All rows are made from the same 11 directions, up to rounding. Whole rows:
In the rows, 128 means zero.
[[ 81 123  99  96 102 159  86 190 174  85 124 160 169 150 168]
 [135 121 158 112 108  62 168 150  95 140 106 109 131  99 103]
 [143 111 133 121 113 121 160 142  97 129 112  97 127 130 131]
 [130 100 158 133  77  95 118  70 128 115 106 124 140  93 178]
 [140 127 115 116 140 141 148 200  97 154 151 107 140 166 110]
 [ 68 123  64 113 142 179 110 128 199 163  76 113 113 120 130]
 [ 47 103 115 118 126 142  52 170 106  69 168 113  85 114 165]
 [132  91  88 150  38 156 108 159 159 158  65 135 162 125 140]
 [109 132 125 137 125 131 123  84 151 139  92 141 115 100 119]
 [136 142 119 135 160 142 147  92 158 151 129 132 124 135  98]
 [145 156 183 121 111 176 171 111 136 177  69 133 179 123  81]
 [ 63 131 116 109 183 149 107  70 154  75 142 122  81 115 152]
 [141 124  93 107 161 101 140 121 202 101 137  88 107 123 128]
 [116 108 111 115 133  81 142 125 126 116 147 128 125 132 144]
 [ 85 143 160 118 145 193  77 103 198  72 134 103 110  97 111]]

The start of a row, then its end:
[124 147 159 143 120 157  62 139 120 135 153 139 132] : [118 148]
[124 118  93 140 168 103 154 113  62 135 149 128  79] : [146 135]
[102 143 107  96 153 143 126 121 141 126 143 182 173] : [174 190]
[168 167 160 140 147  89 136 126  99 172 127 142 125] : [111 107]
[139 147 171 108 125 121 125 103 154  90 129 142 157] : [118 151]
[143 170  81 133 196 115 116 135 176 129 146 146  91] : [134 104]
[ 43 107 134 110 124  97 136 128 138  80 124 142 109] : [95 72]
[133 161 129  86 179  90 121 121 148 129 136 117 124] : [122 193]
[ 87  86 182 133 115 161 175  74 102 101 133  85 117] : [113  56]
[143 109  87 120 122 116 142 165 127 135 133 117 136] : [156 148]
[ 97 126 132 127 128 136  97  88 128 113 113 126 105] : [102 171]
[109 128  88 162 148 112 146  87 143 104 138 196 104] : [137  62]
[132 132 149  98 168 100 154 167 101  57 174  92 101] : [135 110]
[153 146 131 120 202  80 153  43 156 100 176 124 100] : [129 143]
[138 128  92 158 138 165 143 138 138 107 120 135  97] : [142  62]
[142  80  97 120 136  34 165  80 173 190 151  68 122] : [111 135]
[120 109 188 121 108 146 101 138 127 104 168  72 136] : [110 124]
[ 65  97 112 124 101  90 123 126 119 142 139 180 154] : [131 127]
[134 108  85 150  61 153 125 187 152 117  85 162 154] : [142  93]
[ 89 154 114 100 165 165 115 226 147 114 154 129 130] : [151  71]
[104  93 143 144 101 191 119  88 145 153 144 111 155] : [141 115]
[168 108  96 142 102 150 151 138 130 136 108 116 139] : [154 137]
[130 161 129 144 131 124  60 153 188 163 160 166 150] : [118 109]
[ 76  99 106 110 175 122 139  59 145 113 175 115 110] : [143 154]
[ 92  90  75 123 132 122 148 112 116 128 122 123 108] : [144 150]
[ 68  75 163 143 110 113 158  59  42 147 134 110 102] : [105 109]
[147 151 150 104  96 116 153 188 140 106  82 151 170] : [123 103]
[159 108 142 130 140 141 107 126 139  83 219  96 137] : [163 156]
[100 148  80 128 162 114 127 122 127 136  89 150  81] : [112 130]
[ 84 116 151  88 133 111 101 167 155 119 184 108 158] : [130 137]
[148 152 213 116 147 128  94 106 138 121 180  85 136] : [102 141]
[178 117 180 155 106 128 159 101  99 115 137  96 124] : [116  82]
[173 109  94 140 138 138 201 194  33 124 131  98 100] : [180  91]
[111 109 144 146  92 153 129 121 124 161 114 129 147] : [121  91]
[201 123 141 165  81 142 128 116 143  90  77  83  96] : [ 90 112]
[109 116 150 102 102 128 103 149 181  47 130 106 137] : [105 134]
[153 113 111 149 100 103 139 105 155  78 109 144 116] : [115 113]
[230 152 130 148 136 126 168 105 205 128 125 115 148] : [138  77]
[108  73  95 130  95 146 132 159 110  94 153 113 134] : [162 139]
[146 106  96 150 125 129 130 105 140 115 124 102  93] : [123 128]
[ 98 132 142 102 136 102 152 110 148 135 132 160 165] : [132 117]
[154 217 127 148 161  74  86 115 103 167  80 221 101] : [ 89 160]
[124 141 216 149 109 136 105  94 117 122 149 134 138] : [91 78]
[123 117 130  88 122 139 169 155 124 119  78  71 127] : [121 143]
[ 98 117 124  87 158 117 188  84 116 170 100 104 139] : [135 157]
[107 135 117 153 148  97  76 120 117 137 178 163 101] : [119 130]
[168 108 124 139  85 131 145 118 150  61 144 171 176] : [167 139]
[103 167 141  68 184 101 172 166 134  93 133 148 144] : [143 108]
[ 92 114  99 128 130 169 143 116 129 105  93 125 104] : [131 115]
[125 182 188 131 153 120  87  98  78  78 120 159  89] : [ 85 162]
[113 189 102 129 223 148 103 130  89 174 144 150  75] : [140 143]
[131 100 148 132  72 168 141  96 159 116  90 118 165] : [123 127]
[124 137 117 130 129 132 117  96 172 103 107 147 124] : [115 137]
[162 148 138 153 154 130 148  58 113 120  98 116  77] : [102 121]
[161 117 120 153 105 148 146 130  87 104 118 139 123] : [149 129]
[132 136 149 130 134 105 104 134  95 211 156 123 145] : [126 155]
[ 73 126  78 122 168 217  58 146 175 167 196 138 148] : [186 166]
[113 148  91 104 192  72 163 163 132 117 129 115  76] : [118  83]
[145 123 145  99 125  82 141 151 162 151 135  81 149] : [111 129]
[113 111 115 141 122 139 169  79 108 201 108 155 154] : [148 113]
[120 102 133 113 102 120 184 138 120  70  73  89 104] : [103  86]
[163 104 102 134 123 140 165 100 140 134 143 130 157] : [173 144]
[162 157 130 137 140 147 134 116  97 187  76 109 108] : [115 154]
[127 134 120 161 144 167 146 136 107 116 116 118  78] : [122  40]
[137 127 124 126 139 120 160 102 138  68 137 155 130] : [146 114]
[124 129 171 115  71 111 107 137 158  84  87 134 153] : [ 83 137]
[106 146 127 108 129  81 139 107 146 157 114 200 175] : [130 146]
[ 61 122  78 102 138 127 125 201 153 144 117 137 127] : [133  90]
[110 125 117 130 133 174 133 169 148 128 122 103 117] : [132  63]
[145 131 127  95 172 125 156 142 127  60 174 108 125] : [165 149]
[ 73  97 140 130  87 178 121 120 132 143  77  91 119] : [ 94 103]
[137 105  77 171 114 120 147 165  81 168 123 137  98] : [143  69]
[143 127 171 115 138 103 190  54 132 165 122 126 164] : [127 114]
[111 130 126 134  89 129 111 185 108 150 101 155 145] : [121 110]
[154  96  73 149  97  93 169 130 165 128 103 139 131] : [135  84]
